The groups are shells around one centre, one inside the other: the same stretched ball of 5 dimensions in 8 sizes.
Some rows, each with its group after it:
[  9.5  16.9  -9.0 -30.9  36.7  11.3 -55.5  27.2  11.9  30.7   9.9] | pofer
[-16.7  27.5  -1.5  -1.5 -15.0   0.0  13.1 -11.4  11.5   7.9 -22.1] | nokik
[ -0.1  32.5  -4.8  -2.8  24.3  11.1 -33.3  41.5  14.0  16.7   7.3] | Luzu
[-14.3  29.2 -28.7  -5.4  13.3  13.8 -55.5  28.4  20.7  32.5   4.9] | Zav
[-22.6  38.0 -23.3  24.5 -10.2  13.4  -2.7  -1.4  15.5   9.0 -17.1] | Zav
[-13.2  28.9 -13.2  27.9 -28.0   7.5  27.0 -29.7   6.6  -5.1 -28.6] | nokik
[-22.1  34.4 -21.6  14.8 -12.4   9.0 -14.0   7.6  17.4  14.8 -11.4] | Kufa
[-11.4  30.2 -16.1 -31.3  44.4  14.7 -60.1  35.9  21.1  39.9   6.6] | Kufa
[-11.1  21.1 -17.4  15.4 -30.1   4.8   8.4 -27.7   8.1   4.4 -22.9] | Luzu
[  5.1  23.6 -11.2 -20.8  41.1  16.5 -42.7  19.0  11.3  25.7   2.8] | pofer
[-27.8  37.5 -18.7   6.9  -7.0   7.5 -16.4  13.9  20.5  19.5 -11.3] | nokik
[-15.3  39.9   1.3  29.8 -17.8   5.3  35.1  -3.6   8.6 -10.2 -23.8] | Kufa
[-10.1  24.8 -23.1 -37.3  42.1  14.1 -78.5  39.7  23.0  47.8  12.6] | Vop
[-14.6  43.5  15.1  12.8   2.9   3.5  35.0  10.5   9.9  -6.7 -20.8] | Vop
[-13.3  29.7 -28.9   7.1   5.5  15.8 -34.6   8.7  16.3  22.2  -5.1] | Veze
[ -9.7  22.4 -23.9 -12.9  14.6  13.9 -34.7  -4.4  14.3  27.5  -8.9] | nokik
[  1.0  30.6  13.9  18.7  -5.9   5.6  52.0 -25.6  -1.0 -17.7 -30.4] | Kufa
[-18.6  32.1   0.5   1.2  -6.0   4.0  25.7 -20.0  10.2   4.1 -28.8] | kesa
[-12.8  22.6  -6.3 -18.7  -2.0   0.4 -20.7   7.4  15.3  22.8  -8.2] | Zav
[ -7.9  30.6 -11.8 -19.0  38.9  16.7 -31.2  12.6  14.7  26.1  -5.7] | Veze
[14.7 26.5  2.9  2.8 30.3 16.0  0.7  2.8  1.5  0.1 -8.3] | pofer
[  6.4  16.2  -7.4 -28.4  28.4   9.7 -39.3  10.6  10.1  26.2   0.7] | kesa
[-16.8  38.6  -7.1  31.4 -14.9  10.5  36.1 -20.7   7.5  -8.6 -30.0] | Luzu
[ 20.0   9.8  11.2  -9.4   0.6   2.0  13.2 -20.3  -3.3  -2.6 -14.7] | Vop
[-21.0  31.2 -20.7 -30.2  30.4  10.6 -64.4  39.1  25.5  44.2   6.7] | Veze
[ 39.4  15.4  18.5  10.4  15.8   8.5  10.8   9.0  -8.6 -16.4   0.1] | Zav
[ -3.8  24.6 -10.3 -28.4  37.4  13.1 -40.5  15.6  14.5  30.3  -1.3] | nokik
[  8.6  25.3  -9.7 -14.5  37.3  14.5 -53.0  41.7  12.8  24.5  13.7] | pofer
[-24.9  43.0 -11.7  27.8  -8.7  12.4  27.6 -15.1  12.1  -1.6 -29.3] | Veze
[-5.6 45.5  6.2  9.4 34.6 15.7  5.5 28.0 10.7  1.9 -8.1] | Vop
[  6.3  20.2 -10.2  25.3 -22.5   7.3   8.3 -13.3   2.4  -5.8 -13.5] | Veze
[ -5.7  26.8 -10.3   5.3   6.8  13.6   9.8 -24.5   6.2   5.3 -23.5] | Kufa
[-22.0  39.8   2.9  -4.1  10.8   5.8  11.9   5.5  15.0  10.3 -20.2] | kesa
[-18.9  37.9  -9.9 -16.1  29.5  11.0 -36.6  36.0  21.3  29.2   0.2] | kesa
[ -9.6  21.1 -11.0 -40.2  28.0   6.0 -54.6  25.1  19.2  39.9   3.7] | Vop
[13.8 30.0 13.6  8.5 17.0  8.1  7.2 22.5  2.8 -6.0 -3.0] | Luzu
[ 23.3  18.5  -4.3  31.7  -5.8  14.4  20.6 -22.5  -6.3 -17.1 -15.2] | Zav
[ 14.3  12.1  -7.1  13.7 -15.7   7.8  12.3 -31.0  -2.2  -5.4 -18.2] | pofer
[  7.3  24.9 -11.2 -16.1  41.6  17.4 -44.3  25.2  11.2  23.7   5.7] | kesa
[-10.9  31.5   1.0  28.2 -29.0   2.7  43.0 -23.6   4.6 -12.9 -29.6] | Luzu

New rows, each followed by its group:
[  6.4  30.7  -4.5  11.0  16.5  13.1 -16.1  25.6   8.1   5.1   1.2] | kesa
[ 26.7  11.4  -5.1 -22.5  38.1  13.4 -52.2  26.5   4.7  20.8  14.3] | pofer
[  7.7  24.5   8.6  22.5 -15.7   4.4  40.5 -22.3  -2.1 -17.2 -23.9] | pofer
[-35.9  35.8 -11.6 -26.6   9.3   2.4 -28.7  19.2  26.0  36.0 -10.8] | Vop
[-39.7  44.8  -9.5  18.3 -18.0   6.6  37.4 -25.0  16.2   3.0 -38.6] | Veze
[22.8 23.6 15.9  1.0 23.6  8.8  5.4 15.6 -0.8 -5.8 -2.5] | pofer
[ -1.0  35.4   5.2  40.8 -18.5   8.6  51.6 -19.5   0.0 -23.4 -28.1] | Zav
[ -3.2  38.6  -0.7  -7.2  44.9  17.3 -17.8  28.2  12.5  14.8  -2.8] | Veze
[-21.1  42.1 -18.4  19.3   6.1  15.7  -6.0   9.7  16.3  10.5 -13.7] | Veze
[ 18.2  26.0  -0.4  19.2   9.4  11.8 -10.1  24.8   2.8  -4.0   3.8] | Vop
[  4.5  25.2  15.1   7.8  -8.3   0.7  33.8 -11.0   1.2 -10.4 -20.7] | Veze
[24.2 22.6 13.2 -2.1 32.3 12.7  4.6  6.9 -2.2 -4.2 -5.2] | pofer
[  6.1  31.0  -0.8 -11.3  35.9  11.2 -43.9  53.5  13.7  19.9  14.6] | Vop
[ -2.4  33.8  -9.2  13.7   9.7  12.2 -17.5  26.8  11.8   8.0  -0.3] | Luzu
[ 32.1  10.6  -4.1  -9.7  32.4  15.9 -32.0   8.0  -1.2   9.2   6.0] | kesa
[-11.6  38.6   1.9   0.7  24.5  13.4  14.8  -2.5   9.8   5.2 -21.0] | Zav
[ 21.6  14.3  -9.8  -2.4  16.1  12.2 -37.8  18.5   4.3  12.0   8.6] | pofer
[-24.6  40.9 -12.4  34.2 -26.0   7.2  24.0  -6.1  13.0  -3.3 -24.2] | Vop
[ -9.1  36.8  -4.1  33.1 -15.0   9.1  28.0  -6.2   6.7 -10.1 -21.1] | Luzu
[  3.0  29.3  20.4   7.1  -1.0   1.4  41.9  -9.9   0.8 -12.8 -23.1] | Vop
[-24.3  36.3 -18.6 -19.3  30.6  14.2 -38.1  19.7  22.3  34.2  -6.3] | Luzu
[ -2.0  20.0  -5.0   7.0 -19.4   2.3   8.4 -15.0   5.9   2.3 -17.1] | pofer
[-25.7  44.0   0.4   8.1   6.5   8.7  25.2  -4.0  13.9   4.1 -26.8] | nokik
[ -5.1  38.9  -1.4  36.1  -6.3  12.3  32.9  -5.9   4.6 -14.1 -21.6] | Veze
[-14.7  24.3 -21.7   8.0 -16.9   7.6 -10.8 -12.0  12.8  14.2 -15.9] | kesa
[25.0 21.7 20.1 -2.5 26.4  8.8 15.9  3.6 -3.8 -8.8 -8.2] | Kufa
[-29.0  33.6 -17.4  -6.7   2.0   9.0  -6.7 -11.1  18.2  22.3 -22.4] | kesa
[-17.3  40.8 -11.8  -2.1  25.1  13.5 -29.8  35.5  19.6  22.1  -0.6] | pofer
[-23.6  30.4 -27.1  10.8 -16.8   8.4 -19.9   0.4  18.1  19.3 -12.6] | Veze
[-13.5  30.3   7.2 -15.2   9.6   2.6  12.1  -5.1  11.1  10.6 -20.7] | Veze
[ -3.1  33.4  15.1 -11.8  24.2   5.3   9.1  14.4   8.8   5.8 -12.0] | Veze
[ 16.3  25.2  -9.4   5.4  28.0  17.2 -35.6  31.1   6.9  10.4   9.6] | Luzu
[  1.9  25.5 -13.9  13.6   7.1  16.2   1.2 -16.3   4.6   2.9 -16.5] | Luzu
[-20.6  45.8  -0.4  17.2   2.7   7.7   9.9  23.3  15.6   3.2 -13.0] | Veze
[ -1.1  37.2  14.6   6.8  16.7   7.7  23.2  11.1   5.9  -5.2 -14.8] | nokik
[ 16.6  19.6   6.2 -11.3  28.2  11.4  -3.4  -1.6   1.2   4.9  -8.1] | kesa
[ 18.1  22.7  16.1   3.8  14.0   7.6  24.4  -6.9  -2.9 -10.5 -14.6] | pofer
[-20.9  22.5 -25.4   0.0 -17.4   7.4  -9.6 -26.3  14.1  19.5 -22.5] | Luzu
[-13.8  29.9 -14.8  24.0 -18.1  10.8  24.4 -32.3   6.9  -2.2 -29.8] | Luzu
[ -4.4  26.1 -26.1  16.4  -1.1  16.2 -21.8  -1.9  10.6  12.2  -8.0] | Zav
[-21.4  35.2   3.1   2.4  -6.1   3.0  28.9 -15.1  11.2   3.1 -28.9] | pofer
[  9.2  11.0 -13.9 -20.7  12.6   8.3 -43.4   6.3   9.0  24.6   2.4] | pofer
[  8.7  29.6 -10.6   7.7  27.0  17.8 -28.6  26.9   8.6  10.4   4.5] | nokik
[-46.8  48.7 -14.9   4.7  -1.4   8.7  10.5  -4.0  23.6  18.4 -29.5] | Veze
[ 26.7   5.2 -12.2 -12.4  16.2  11.9 -40.5   1.5   1.4  15.4   5.5] | nokik
[ 26.6  22.3  13.0 -17.5  47.4  11.7 -29.2  40.0   3.5   9.6  12.4] | Veze
[ 36.7  10.7   0.5   3.0  21.1  13.9 -18.2   6.7  -4.6  -1.6   4.7] | kesa
